Each cloud of rows lies close to a flat space through zero, with a little noise off it, and is much wider in some directions of that space than in others. After each cloud: how many dimensions does that space have?
In the rows, zero is written as 128.

[[151 129 106 124 111 128 113 135]
 [ 47 149 190 175 129 103  90 138]
 [ 70 157 161 152 104 101  82 139]
 [111 137 123 134 119 128 115 125]
 [125 137 126 125 133 129 125 137]
 [124 121 135 135 129 126 129 126]
 [112 133 203 139 189 127 156 114]
 [133 119 144 124 148 134 131 120]
 [166 105 101 108 136 138 149 121]
 [198 101  92  93 167 151 175 112]
 [ 62 150 193 156 130 102 104 133]
 [180 110 140 109 189 152 184 102]
 [136 117 132 120 138 140 132 120]
 [111 140 131 130 113 125 116 139]]
 => 2

[[162 105 180  70 125 136 119 138]
 [150 149 120  84 183 137  69 131]
 [117 111 144 137 114 127 130 138]
 [131 117 121 103 171 131  96 132]
 [125  84 194 136  45 149 220 149]
 [119 158 121 126 135 127  74 119]
 [127 121 119 165  95 115 186 125]
 [135 114 140 119  96 136 187 114]
 [120 145 158 121 100 157 114 145]
 [125 144 112 136 136 120 108 121]
 [139 113 150 107 122 136 141 132]
 [123 123 135 135 107 140 161 130]
 [148 142 113 101 139 118 128  96]
 [158 125 135  71 159 142 126 120]]
 => 6

[[116 122 124 101 133 169  90 112]
 [142 130 148 126 137 131 143 175]
 [115 109 116 150 134 106 121 112]
 [150 150 108  95  98 141 128  92]
 [102 114 103 123 128  91 127 107]
 [ 68 115 107 142 139  67 146 118]
 [199 162 144  93 100 194 122 134]
 [161 129 107  88 102 140 127 122]
 [154 113 160 171 147 152 110 149]
 [144 146 150 134 131 159 123 129]
 [200 170 117  80  80 152 150 118]
 [137 139 107  73  95 153 133 119]
 [163 159 113  49 110 180  98 102]
 [161 146 157 128 124 149 150 174]]
 => 6

[[144 167 118 141 131 152 111  90]
 [121 169 145 126  99 125 117  91]
 [174 144 161  90 153 125 163 114]
 [102 104 109 143 126 128 118 141]
 [133 171 118 146 112 144 107 106]
 [ 84  85 108 159 114 110 101 151]
 [ 90 111 128 127 107 116 124 128]
 [127 126 140 153 110  98 101 109]
 [118 137 138 140  99 107 107 117]
 [140 141 120 124 138 143 131 125]
 [109 134 133 121 113 129 130 114]
 [135 117 138 108 132 121 148 145]
 [114 108 131 117 140 125 137 122]
 [203 150 183  71 164 122 184 108]]
 => 5

[[139 165 171 109 102 188 137  54]
 [128 108 120 134 142 127  99 156]
 [114 155 148  98  57 166 144 132]
 [ 92 182 108  93 118  59  91 109]
 [131 180 159  97  94 171 166  48]
 [102 186 135  88  94 108 104  90]
 [140 151 144 105 115 175 162  77]
 [118 180 149  95  98 142 124  69]
 [142  63 107 181 164 104 145 198]
 [132 137 127 121 122 137 167 112]
 [123 158 175 106  43 196 161 112]
 [128 125 155 144  94 146 147 136]
 [109 129  84 123 152  54 110 160]
 [119 135 116 111 112 123 139 145]]
 => 5

[[127 121 132 165 124 128 120 120]
 [134 145 160 147 147  97 126  82]
 [115 147 129 154 163  69 113 108]
 [101 116 110 183 133 183  96 134]
 [118 108 119 146 108 107 114 138]
 [162 116 142  56  90 109 165 138]
 [ 98 136 109 175 160 124  98 128]
 [ 92 116 129 171 133 109  74  84]
 [116 125 128 130 132  82 109 114]
 [136 112 143 100  98  93 125 106]
 [100 112 117 120 120  77  98 123]
 [ 92 120 119 203 149 134  77 104]
 [129 122 128  76 117 118 131 122]
 [ 97 103 119 134 117 104  85 113]]
 => 5

[[103 129 126 138 130 143 113 147]
 [144  93 140 120 116 131 149  96]
 [177 176 103 117 101 168 191 136]
 [175  62  56 139 144 196 207 159]
 [ 77 126 140 113 134 119 101 108]
 [ 88 121 168 125  65 182 149  87]
 [128 171 128 139 109 168 133 149]
 [ 38 134 182 129  92 186  73  98]
 [176 161 110 155 127 195 142 174]
 [171  60  88 157 130 101 186 160]
 [ 73 118 133 126  82 159 156 118]
 [119 140 162 120 103 113 124  97]
 [118 130 121 104 139  64 132 112]
 [134  96 158 159  99 119 133 130]]
 => 6

[[105 103 132 135 143 168 152 128]
 [138 111 162 142 147 202 175 128]
 [155 103  72  57  85 129 169  51]
 [101 127 109 115 117 121 138 113]
 [174 159 167 152 141 135 129 177]
 [115 132 130 119 114 143 122  62]
 [ 47 210 139 141  88 107  91  53]
 [ 65 194 132 139  96 103 102  85]
 [ 75 137 113 128 115 121 101  73]
 [129 130 106  83  85 147 145  17]
 [150 136 135 130 126 144 169 161]
 [114 132 116 113 108 125 121  77]
 [153  95  95 100 125 104 137 145]
 [210  98 157 138 163 183 187 201]]
 => 5

[[194  97 150 114 105 182  26 111]
 [132 152 150 137 138 111 163 151]
 [ 93 127 128 134 137 119 144 126]
 [131 133 161 134 135 125 136 145]
 [114 115  72 114 113 129 109  98]
 [131  78 172 130 122 166  47 117]
 [110 106  91 121 116 134  99 101]
 [142 139 109 115 122 127 136 119]
 [159 135 144 127 129 135 119 138]
 [ 89 125 139 140 146 107 152 141]
 [137 101 156 126 122 155  70 121]
 [171 129  97 109 111 148 100 109]
 [163  96 184 132 125 163  59 134]
 [118 139 163 142 141 112 153 154]]
 => 3
